The groups are shells around one centre, one inside the other: the same stretched ball of 8 dimensions in 6 sizes.
(in the rows, 128 means zero)
Known rows, each followed by its group:
[140 115 154 147 129  92  97  96 135 118  79 123 106 116 102 119 129 107]
(3)
[103 145 152  97 146 114 158 140 105 125 157 160 104 125 166  84 106 147]
(3)
[ 83  75 148 117 158 137 131 112 138 146 198 123  55 150 141 140 104 103]
(1)
[115 139 137 100  80 115  61  94 134 147 121 138 150  91 115 180 175 172]
(1)
[170 207  60  85  75 150 141 163  83 172 169 123 173 170 156 156 151 206]
(4)
[187 142  99 143 120 125 137 131 119 144 114 101 128 140 109 141 154 134]
(0)
[140 133 157 108 124 114 158 146  97 108 134 158 131 117 145  82  98 136]
(2)
[171 141 119  98  48 142 112 137  94 138 136 147 200  95 120 159 157 183]
(0)
[176 161 145 103  64  99  70 126 106  99  81 142 182 101 101 153 142 167]
(0)
[ 96  90 175  90 126 125 116 129 119 108 181 149  96 131 137 131  79 115]
(5)
[126 197  89  60 109 153 177 172  95 174 205 144 156 139 173 128 137 196]
(5)
[ 84 130 161  90 159 115 164 140 120 130 169 151  87 141 156  77  65 109]
(4)
[172 170  97 108  26 128  80 116  98 159  95 131 211 129 106 161 142 175]
(1)
[178  76 122 135 104 146 114 124 133 135 152  93 122 132  82 185 135 103]
(0)
[124 146 121  86  86 147 144 144  87 149 181 162 158 119 165 130 139 190]
(4)
[136 143 115 116 104 133 122 121 101 146 154 148 134 108 158 147 192 200]
(4)
[143 135  95 122  98 148 147 134  89 161 167 128 128 177 154 126 113 152]
(4)
[102 133 149  93  91 121  91 113 104 128 153 163 135 111 153 144 143 182]
(0)
[135 105 172  94  95 109  78 119 138 103 122 129 138 106  84 158  94 104]
(1)
[183 124 101 139  58 144 132 122  96 159 114 127 182 125 111 137 142 148]
(4)
[ 79 154 157  87 146 117 180 139 104 142 161 180 117 101 182  59 109 158]
(5)
[ 92 136 116 112 160 126 134 117 137 166 175 115  68 163 149 134 124 129]
(3)
[104 143 114 104 159 143 201 148 112 170 193 140  96 141 173  88 118 142]
(2)
[134 129 126 165 126 106 138  98 104 147  90 140 107 141 146  79 133 134]
(4)
[117  72 171 150 146 107 130  98 140 125 110 129  86 114 106  97  96  73]
(3)
[163 119 104  98  99 159 144 150 122 157 186 107 145 130 109 175 135 136]
(0)
[165 102  94 128 132 171 210 160 108 170 198 107 116 156 133 120 111 111]
(4)
[133 129 143  77 103 136 122 143 124 130 173 139 147  93 121 162 141 155]
(1)
[ 87 110 158 135 147 109 114  92 116 130 141 163  79  99 170 114 176 172]
(5)
[160  98 168 116 102 107  88 123 125  90 113 125 129 118  88 148  98 103]
(2)
[184 113 106 142  62 138 108 110 119 159 102 108 175 119  84 160 144 125]
(0)
[154 118 146 106 104 132 172 156  99 123 143 142 150 136 122  85  56 100]
(5)
[221 135 109 108  73 145 137 168  91 113 143 116 178 132 101 161 128 149]
(1)
[169 129  96 116  89 148 146 146 104 157 154 105 145 181 112 137  78 108]
(4)
[101  69 177 121 160 127 172 131 121 118 171 145  75 131 139  79  61  78]
(4)
[149 162 124  73 117 144 174 177  88 125 194 155 146 116 165 123 137 187]
(5)
[192 134 104 137  73 134 121 129  97 139 112 120 165 136 111 145 143 150]
(3)
[151  86 116 136  81 142  83 103 122 147 146 102 122 162  99 183 119 115]
(5)
[136  89 121 131 116 137  86 104 136 144 162 101  92 147 109 193 150 127]
(1)
[168 100 105 143 105 152 162 134 102 154 155 116 128 155 125 125 115 119]
(0)
[185 203  85 116  50 120 122 131  93 165  77 133 212 125 118 123 150 179]
(4)
[164 177 112  92  51 130 127 135 107 161 105 147 220  77 111 134 157 178]
(4)
[161 118  94 134 138 156 210 152 114 175 169 106 116 159 129  99  99  99]
(1)
[142  98 178 110 142 115 154 143 120  95 141 148 114  86 121 102 109 112]
(0)
[156 139 115 136 143 124 180 141 111 147 129 119 111 150 133  86 105 111]
(3)
[129 149 138  83 117 120 126 144 122 129 153 129 129 138 123 133  93 127]
(3)
[ 99 136 122  96 143 145 192 150 103 162 197 145 103 159 172  84  81 130]
(1)
[123 148 100  99 125 144 165 144 122 178 174 113 120 167 134 121  90 117]
(2)
[162 153 109 119 111 118 123 126 137 156 109 100 141 133  93 144 129 116]
(0)
[174 142 126 104  91 136 169 165  81 122 145 145 164 140 136  98  85 139]
(4)
[193 163 130 112  53 106  81 126 105 113  72 135 199  97  92 153 152 165]
(2)
[195 130  96 134  86 144 153 142 106 154 125 107 163 144 101 134 119 121]
(3)
[149 116 103 136 134 139 137 130 108 144 170 107  84 183 141 145 125 133]
(2)
[153  55 136 129 160 160 190 157 117 125 214 106  68 164 125 127  77  76]
(5)
[162  62 174 151 128 110 109 108 135  94 106 120 103  99  85 136 122  86]
(2)
[161 112 114 113 115 137 100 134 128 129 169  91 102 171 103 190 116 117]
(1)
[184 170 123  74  40 123  64 145  96 107 126 135 200 120 105 193 143 189]
(5)
[109 192  98  84 109 119  96 127 115 163 154 122 120 177 151 154 125 172]
(1)
[170 138  65 132 131 161 171 152  98 170 194  96  99 196 151 149 140 150]
(5)
[128 141  87 109 144 161 204 156 109 185 205 118 105 167 160 111 115 136]
(0)
[168 143 118 126 134 122 145 144 102 120 140 123 109 150 139 124 134 146]
(2)
[197 140 127 102 108 130 150 171 101 104 145 119 148 139 110 135 102 129]
(1)
[171  88 130 140  79 130  82 105 124 129 117 108 140 128  85 177 135 117]
(3)
[160 128 131 100  67 142 124 142  85 123 155 153 172 115 137 143 133 174]
(1)
[114 133 124 121  94 119  73  94 115 147 132 136 120 138 140 161 156 170]
(3)
[140 137 118 124 157 130 182 150 101 137 166 129  88 162 160  92 109 133]
(3)
[124 133 148 103 131 129 165 146  88 117 171 172 120 103 177  97 144 181]
(5)
[129 101 174 167 130  86 123  86 117 113  60 155 110  92 124  67 128 112]
(5)
[159 160 125 116 122 110 139 147  96 116 123 129 121 169 138 101  88 132]
(5)
[ 96 114 150 111 143 111 112 109 146 141 140 120  86 141 117 127  92  94]
(2)
[111 133 141 139 170 106 161 115 123 141 126 140  78 122 155  80 139 131]
(2)
[ 95 104 153 138 152 100  86  87 139 128 128 124  58 146 132 135 128 117]
(2)
[125 116 122 119 111 127  96 102 149 163 136 105 118 126  98 170 140 117]
(0)
[128 116 139  99 134 133 127 140 112 118 187 135  95 135 148 152 135 154]
(2)
[ 98 120 152 113 140 104  91 101 145 133 132 124  86 130 120 141 121 117]
(3)
[191 122  97 124 122 155 185 166 101 143 174 107 129 154 125 132 120 127]
(2)
[164 122 129 129  59 114  56  97 117 128  91 121 161 126  92 174 142 143]
(3)
[ 90 112 129 143 142 125 142  94 119 168 146 145  86 125 163 102 153 147]
(0)

New rows. What belongs after each?
[118  89 149 163 156 114 155 105 110 131 125 141  71 143 151  74 110 108]
(1)
[119 196 118 100  97 100  85 109 111 147 106 149 146 115 151 139 178 203]
(0)
[112 106 144 116 115 124 104 114 110 127 158 138  99 153 142 136 105 134]
(2)
[157 111  92 148 128 146 150 126 113 164 160 100  96 179 130 138 125 119]
(2)
[154 142 155 134  92  92 102 107 107 111  65 155 158  88 118 104 145 152]
(2)
[106 107 156 145 129 100  92  80 133 133 101 143  97  98 130 124 163 140]
(3)
[183 166 114  95  74 120 104 144 118 133 110 111 178 133  89 159 115 135]
(2)
[145  94 171 129 120 104 111 122 115  92 112 133 107 143 108 109  68  88]
(5)
[161  59 132 150 111 145 137 113 137 148 141 100 118 126  83 148 111  75]
(1)
[148  92 160 130  82 113  97 105 127 122  93 129 150 111  83 129  91  91]
(2)
[ 92  99 168  88 108 124 104 113 137 134 158 144 124 101 116 142 102 116]
(4)
[109 113 122 102 108 149 144 121 134 179 173 126 133 114 123 142 126 125]
(5)
[101  95 168 130 114 108 123  93 139 146  99 141 125 104 104  91  84  81]
(5)
[191 105 143 106  63 133  93 135 119 108 125 122 180  91  77 182 138 135]
(2)
[101 139 127 111 117 115  84 105 119 143 147 129  95 167 144 147 118 147]
(2)
[180 104 100 126  87 147  90 120 135 150 151  85 135 139  82 213 159 129]
(5)
[152 136 129 145  81  94  39  75 136 135  62 116 140 111  91 175 179 151]
(4)
[133 100 111 128 119 156 173 131 113 171 178 125 118 139 137 121 120 123]
(0)
[ 97 106 141 139 202 123 189 128 121 139 177 137  36 144 175  77 124 120]
(1)
[171  95 145 154 126 114 140 118 128 123  95 113 119 117  90 110 111  84]
(3)
[167  81 169 138  58 109  64  92 125 106  74 137 171  75  72 158 137 119]
(0)
[158  82 147 115  95 137  99 124 123 115 155 121 130 114  98 177 130 124]
(3)
[ 75 145 115 115 139 123 132 103 129 183 155 131  89 158 157 112 117 136]
(2)
[118 153 101  77  87 143  86 129 118 160 189 119 131 163 137 195 135 172]
(5)
[164 161  89 111 143 145 196 165 109 161 172 113 120 151 144 114 132 143]
(0)
[129  72 165 139 130 113  93 102 129 106 132 124  83 135 110 142 109 100]
(3)
[136 132 129 118 119 123 121 117 129 146 134 129 127  98 124 145 169 153]
(3)
[171 125  85 138 151 152 195 149 126 174 168  92 104 149 123 128 142 115]
(5)
[127 146 112 101 113 132 110 121 132 161 156 119 126 121 126 168 164 160]
(2)
[142 183 110  70 110 133 161 167 113 153 161 125 154 150 129 118  83 133]
(4)
[194  98 143 153 106 116 134 124 119 114  87 117 143 105  85 119 125  99]
(2)
[175 157  91 148 107 118 122 121 103 148 103 110 127 169 127 129 141 147]
(1)
[ 90  83 177 130 105 110  94  81 128 132 114 160 119  86 125 116 127 124]
(1)
[126 109 106 147 135 136 161 113 128 180 141 105  96 170 123 105  93  87]
(1)
[175 142 152 106  26 114  91 120  92 114  73 168 230  64 102 128 140 170]
(5)
[203 111 124 127  73 140 132 134 119 135 113 120 187  73  81 159 168 139]
(5)
[136 171  96 116 121 123 146 133 109 166 135 118 120 178 143 109 104 136]
(3)
[194 193  77  94  42 138 124 148 107 173 106 110 221 135  91 154 124 152]
(5)
[ 77 148 151  99 151  95  87 105 134 129 142 137  72 149 150 130 116 141]
(4)
[146 144 124 133 121 115 127 118 107 135 121 139 122 114 145 124 172 171]
(3)
[113 183 126  95  89 106  78 114  90 130 129 164 139 132 172 140 165 218]
(5)
[ 83 119 129 132 129 126 127  95 109 163 154 152  90 137 173 110 146 161]
(1)
[162  53 162 134 132 131 133 133 132 102 153 104  92 145  85 139  66  56]
(4)
[ 61 123 145 105 172 120 155 115 140 164 174 136  63 144 156  94  93 108]
(1)
[125 110 111 133 181 146 210 144 126 168 189 112  67 155 150  94 113 102]
(0)
[ 97  93 167 124 136 104  99  95 147 130 121 126  88 127 108 123  92  86]
(2)
[137 104 103 141 184 143 181 139 133 159 188  88  47 186 135 124 107  89]
(1)
[185 116 105 146 149 130 159 141 134 143 134  79  95 168  94 133 105  79]
(5)
[155 172  97 113  91 129 114 128  97 150 137 135 149 131 149 152 181 200]
(2)
[158  84 169 162 103 101 117  93 127 117  62 140 143  74  89 100 132  99]
(1)
[105 160 150 104 150  99 141 130 114 124 130 153 102 124 158  85 116 147]
(2)
[112  96 189 105 153 107 145 135 124  93 147 151  92 108 130  91  78  97]
(1)
[177 141 117 147 118 111 118 118 113 128  97 119 126 122 118 135 170 152]
(1)
[125  67 166 135 145 129 158 119 128 125 151 138  96  97 122 106 116  98]
(3)
[168  58 149 158 110 133 122 110 120 117 129 121 116 108 100 145 141 109]
(0)
[183  78 147 145 101 126 123 119 132 121 105 109 141 103  71 142 117  85]
(3)
[221 165 114 109   8 120  69 130  92 119  68 132 243  97  79 175 155 178]
(5)
[176 129 107 123 119 136 150 150 110 136 148 102 120 174 114 132  92 108]
(3)
[194  57 146 144 127 140 133 140 118  94 158 105 100 128  94 163 126  99]
(5)
[130 138 124 116  67 130 126 111 105 166 115 152 179 106 129 114 130 153]
(1)
[117 128 154 108 119 108  87 114 110 106 143 151 105 120 149 146 150 172]
(0)
[108  96 166 125 122 118 137 113 110 124 136 158 112 112 142  92 103 123]
(3)
[164 153 144 116  75 101  97 113 122 128  67 143 187  68  95 132 160 153]
(0)
[ 82 124 139  94 163 137 183 143 119 155 200 143  80 148 167  89  84 119]
(0)
[ 94 148 108 111 157 135 162 126 123 177 180 130  85 146 168 115 143 153]
(3)
[102 135 120 126 126 127 128 107 108 158 154 146 100 135 169 121 159 173]
(3)
[160 172 129 102  88 120 143 145  86 125 120 165 177  91 150 108 160 195]
(1)
